All groups share one centre, and each spreads out both ways along 9 directions, with some noise.
(in the rows, 128 means zero)
Known rows, each followed by its group:
[ 75 139 128 128 111 110 147 120 151 134 138 113  86 108  89 123] | z_547
[ 90 148 138 177 159 126 115 139 123 118 134 119  50 140 101 109] | z_547
[131 192 179 118 119 140  71 115 110 133 141  73 148 128  62 135] | z_682
[122 135 158 120 150 149 103 108 103 105 138  99 119  90 107 124] | z_682
[162 150 141 124 139 162  87 133 136 121 110 153 133 166 146 141] | z_547
[100 123 112 173 119 123 160 141 136 139  88 137  99 149 110 111] | z_960
[134 106  89 175 108 115 155 145 155 138 114 155  98 158 157 112] | z_281
[160 149 117  87  65 115 140 134 140 160 203 152 158  81 111 186] | z_907
[147  90 173  79 113 103  91  87 176 117 189  99 166  62 157 124] | z_547
[ 93 156 136 115 178 138 159 161 133 122  75 180 133 141 115 148] | z_907
[137 119 119 179 178  89 138 160 102 113 184 107 135 111 167  75] | z_547
[160 144 166 154 156 124 124 164  73 134 117 146 116 153  88 182] | z_790
[114 173 145  79 162 117  84 156 133 134 212 138 158 122 147 119] | z_682
[131 148 145 162 141 143 115 123 124 111 107 111 100 136 113 119] | z_907
[146 173 117 138  78 151 146 122 115 148 139 120 143  84  66 160] | z_907
[105 179 191 128 155 121  68 150 127 125 178 113 102 144  94 123] | z_281
[109 123 138 151 111 123 137 122 147 140 100 118 126 137 104 122] | z_682
[ 75 132 100 135 147  64 201 168 101 136 147 125 104 116 117 113] | z_281
[102 129 148  78  92 111 140  97 192 110 104 136  78 107 120 170] | z_547
[143 168 146 150 118 146 132 124 106 122  95 117 101 124  68 167] | z_907
[ 66 127 124 184 132  95 156 141 114 146 143  96  83 117  80  93] | z_547
[119 129 159 139 159 133 102 108 144 112 120 110 112 118 124 116] | z_960
[126 121 123 128 124  91 185 146 100 123  66 147  80 169 108 182] | z_281
[ 88 163  90 130 130 119 167 145 144 113  86 125 128 146 144  85] | z_790
[163 146 121 134  93 108 150 136 108 124 113 105 134 142 118 145] | z_790
[114 106 144 103  99  89 145 135 119 144  91 102 148 179 118 122] | z_907
[191 141 179  68  84 117 126 134 117 115 120 119 193 110 125 175] | z_960
[127 174  87 189 139 141 157 152  71 113  83  73 148 154 124  52] | z_907
[168 151 101 122  36 146 157 135 118 165  90 145 161 151  85 181] | z_907
[132 131 154  89 144  94 140 126 110 108 138 102 137  97 123 150] | z_281
[149 187 167 119 118 176  79 172 109 124 203 146 162  89 113 108] | z_960
[197 121 168 194  99 115 125 128  73 130 107 103  80 156  62 194] | z_790
[162 162 126 147 103 141 131 174 106 123 168 136 147 112 132 112] | z_960
[108 160 135 127 125 142 105 140 123 144 146 130 116 146  97 128] | z_960
[133 147 130 146 106 141 150  99 132  92  34  79 130 128 112 108] | z_790
[157 114 158 162 117 120 159 143 125 100  87 126 122 108 126 124] | z_960
[110 161  91 161 117 151 143 160 129 144  91 172  79 192 120 130] | z_547
[161  57 104 158  44 129 138  95 109 140 166 119  25 111 109 163] | z_682
[153 115 126 129 151 112 149 149 134 112 106 153 149 134 169 133] | z_790
[119 133 121 140 184 110 120 167 122 126 188 142 150 126 173  83] | z_547
[103 155 129 140 125 151 112 150 156 156  94 165 129 185 111 128] | z_682
[176 185 221  98 132  88 111 143  87  87 128  49 187 100  89 138] | z_281
[113 106  88 114 121  69 226 164 127 132  77 142 167 143 151 131] | z_960
[150 110 119 102 138 147 147  97 134 103  66 128 167 105 148 135] | z_281
[139 115 180  40 135  81 142 134 113 113 146 128 147 105 131 181] | z_682
[125 162 134 118 121 116 139 146 119 134 119 111 168 139 111 127] | z_682
[185 170 160  90 122  85 146 160 101 107  84 119 165 165 124 180] | z_682
[ 99  71 141  73 141 112 152 130 115 118 152 162  78  97 139 161] | z_682
[ 80 164 121 150 104 137 134 150 106 164 133 124 108 153  63 124] | z_960
[144 147 148 168 144  82 129 130  97  96 176  71  71  91 109 131] | z_907
[162 116 142 141 137 121 122 118 141 100 118 115 138 115 157 118] | z_547
[ 94 137 174  97 136  95 111 114 120 132 152  92 109 120  83 154] | z_960
[ 53 107 184 116 205 110 167 151 112 135  73 148 150 112  80 141] | z_790
[201 161 121 147 103 142 114 120 115 100 114 101 137 136 145 131] | z_790
[157 194 124 182 127 178  72 136 100 123 145 119  75 163  98 126] | z_907
[136 153 103 177 150 144 157 136 114 107  97 111 141 108 136  84] | z_907
[103 133 175  74 134 133  98 112 138 136 125 130 131 126  96 167] | z_281
[135  97 127 143 131 121 148 136 147 129 115 147 144 126 147 125] | z_790
[115 133 120 150 137  99 100  88 131 123 186  54 103 101 126  93] | z_960
[149 156 126  99  88 148 110 114 107 143 119 119 130 147  95 170] | z_281
[128 118 120 170 117 124 154 131 142 121  96 116 124 129 128 105] | z_281
[148 148 174  86  96 140  76  79 183  88  69 105  91 156 133 152] | z_790
[178 113 191 193  70 107 129 123 151 116  56  80 133 148  98 120] | z_281
[122 132 147 121 141 109 158 118 135  94  60  99 130 122 125 121] | z_790
[166 164 147 152 136 154  73 118 156 111 124 114 150 143 149 105] | z_682
[ 98 163 145 148 155 189  61 124 133 144 151 124 144 135 110  87] | z_547

New rows, each followed by its group:
[115 111 198  34 153  23 125  99 126 108 172  69 132  92 114 186] | z_960
[124 155 150 105 107 145  93  75 169  86  86  69 123 112 132  97] | z_790
[108 139 138 168 123 154  69 139 126 174 215 148  94 142  93 128] | z_790
[103 121 199 142 104 159  80 106 123 173 110 126 103 150  25 183] | z_790
[122 150 132 116 128 137 104 111 171  98 110 114 111 134 156 105] | z_790
[ 87 149 166  70 152  96 129 157 139 139 130 149 154 146 114 152] | z_682
[166  91 122 210  62  86 136 119 112 147 169  65  95 123 100 111] | z_547
[125 125 147 161 117 102 164 111 118 100  68  76 105 114  96 122] | z_790
[118 161 125 119  93 188  90  91 160 136 119 115 152 111 107 107] | z_547
[196 116 119 171  38 168 132 146 149 140 109 155 148 136 136 126] | z_960
[131 126 116 116 138  98 167 154 134 114 107 143 141 137 161 125] | z_790
[124 146 203  80 153  78 123 124 118  97 154  62 189  66 106 120] | z_281
[119 137 148 130 110 115 135 141 121 130 138 116 129 113 104 129] | z_960
[151 134  84 154 103  93 180 161 119 134 154 141 121 120 149 133] | z_907
[ 98 156 135 136  96 103 129 125 153 159 153  84 186 115  91  93] | z_682
[102 197 126  82 171 180  84 124 152  97 105 135 159 142 159  83] | z_790
[143 129  91 119  92 157 161 134 128 142  48 133 218 159 143 100] | z_907
[131  98 164 113 168  98 121 114 145  94 120 136  67 129 147 164] | z_281
[174 109 170 149 131  97 112 120 112 103 138  89 121 119 127 135] | z_547
[ 94  74 170 167  93  94 132 139 124 185 106 135  79 192  58 167] | z_547
[151 180 120  95  88 148 139 119 110 117  66  88 187 133 108 124] | z_790
[102 168 122  88 106 171 131 125 150 163 141 162 195  85  90 147] | z_907
[143 130 163 140 130 117 140 164 121 109 135 145 118 112 132 130] | z_960
[ 56  96 171  92 185  62 139 103 158 123  95 120  82 151 109 162] | z_960
[ 98  99 206  69 137  40 166 135  92 134 141  71 190  84  71 158] | z_547
[130 152 175 130 126 112 102 152 137 126 140 123 124 150 110 132] | z_281
[175 140 178 157 152 164 111 129 128  81  57 133 114 133 132 137] | z_960
[159 121  94 158 187 155 109 177 128 145 202 198 186 118 202  90] | z_790
[ 87 142 160 118 126 185  71 129 183 160 111 168 161 160 113 106] | z_281
[142 116 146 164 143 149 123  95 134  96  53  78 157 117 141  75] | z_907
[ 73  86  77 197 139 167 146 117 139 131 141 141  69  96 142  59] | z_682
[157 161 125  87 112 128 163 154  57 117  86 128 140 144 101 182] | z_682
[183 152 139 110 107 148 118 115 102 114  81 118 133 152 108 176] | z_281
[172 118 144 146  64 160 125 122 145 138  66 146 130 158 105 158] | z_960
[155  86 171 140 147 102 123 137 183  97  90 156 116 145 181 130] | z_281
[171  58 164 151 129  68 168 134 127 117 110 131 125 115 137 170] | z_790
[112 114 168 187 154 139  45 163  92 192 217 126 134 184  93  98] | z_547
[105 150 121 124 101 110 158 135 112 135 114 100 135 129  90 121] | z_790
[151 117 159 124 138  99 137 116  88  91 141  88  84  89 120 150] | z_682
[161 141 134 132 151 117 141 149 105 109 108 130 144 132 141 138] | z_790
[120 184 147 117  78 132 119 105 113 115  94  59 105 138  67 132] | z_790
[ 92 122 118 120 135 118 138 127 133 136 145 134 113 118 123 126] | z_281
[ 95 109 119 163  67 123 155 119 129 161  80  98 123 159  76 112] | z_907
[180 122  71 150  64 100 172 152 139 145 156 159 127 133 158 148] | z_907
[104 135 160 166 150 118 163 166 116 112  94 140  99 117  96 119] | z_960
[159 121 156 167 141 142  76 117 123 124 154  98 133 126 130 104] | z_547
[120 126 164 142 157 126 120 132 118 116 103 114 131 133 110 126] | z_547
[176 133 110  89  80 122 143  94 183  88 115 115 127  87 173 144] | z_547
[160 143 154 175 130 139  96 155 160 119 106 149 109 176 150 113] | z_281
[102 172 122 133 184 104 152 183 119 119 118 157 131 163 146 113] | z_682
[192 123 156 110  96 134  86 121 125 136 163 131 160 130 130 167] | z_790
[ 76 183 124 118 133 154 129 140 110 141 110 116 152 139  81 108] | z_790
[ 74 125 128  96 132 117 138 141 128 152 162 140 135 116 113 125] | z_682
[ 65 127 123 128 179 183 105 142 168 138 107 197 115 151 147  96] | z_682
[108 135 162 149 173  97 166 122  75  84  93  69  86  89  83 126] | z_682
[ 97 152 132  97 126 121 109 133 157 129 149 132 111 142 135 119] | z_790
[140 107  39 127  92 174 144  72 116 144 136 122 121  96 139 132] | z_281
[ 99 110 184 164 140 105  64 143 129 161 189 135  38 179  82 154] | z_547
[141 114 173  86 140  88 113 100 141 108 110 108 122 130 127 168] | z_960
[101 148 145 133 142 132 106 139 104 128 157 129  51 143  92 145] | z_682
[ 69 139 158  80 182  92 116 130 136 134 154 131 110 139 118 147] | z_960
[118 173 124 134 160 122 131 148 126  98 127 140  79 139 139 132] | z_547
[122 127 154  96 124  85 169 134 125 115  84 124 126 128 107 167] | z_547
[139  84 111 119  86 132 134 137 131 146 133 188  50 173 136 182] | z_682
[116 111 145 151 126 141  86 102 154 129 128  98 127 136 133  80] | z_907
[153 143 133 143 118 136 117 114 134 107 105 103 117 129 132 120] | z_790
[159  81 154 152 149 111 123 137 135 124 115 133 156 140 159 116] | z_547
[195 189 162 122 124 119  56 143 151 116 169 120 155 170 157 143] | z_682
[167 174 133 103 109  99 129 173 100 128 160 120 173 140 137 134] | z_281
[145  92 147 127  89  88 143 120 173 139 163 157  78 107 122 186] | z_907
[126 133 171  90 160 187  55 120 146 116  27 142 173 221 155  99] | z_907
[202 120 125 146 129 137 175 168 130  83  46 165 173 132 186 123] | z_960
[120 152 143 132 140 105 155 104 143  72  87  87  72  87 114 135] | z_547
[116 130 101 146 120  84 163 188 144 143 161 161 133 152 162 100] | z_281
[122 119 113 123 124 123 166 134  88 118 123 113 115 101 117 129] | z_682
[130 122 133  72 137 172  95 114 116 121 157 148 140  95 145 135] | z_682
[118 149 194 100 153 151  83  98 135 111 120 101 141  98  87 139] | z_907
[113 139 113 137 148 100 161 161 128 127 126 142 134 139 146 113] | z_682
[ 98 150  96 182  96 151 145 134 143 143  75 143  64 171  91 127] | z_547
[138 159 153 142 142 159  80 124 107 127 145 105 148 128 110 108] | z_547
[ 96 141 137 161 137 176 108 119 126 150 111 126 152 117  85  95] | z_790
[ 83 118 167  95 169  93 161 146 134 114 110 132 157  96 126 127] | z_960
[119  95 143 125 110 106 112 127 153 142 181 148  67 136 132 149] | z_682
[107 148 113 120 128 154 143 107 161 108  90 122 152  89 139  97] | z_547
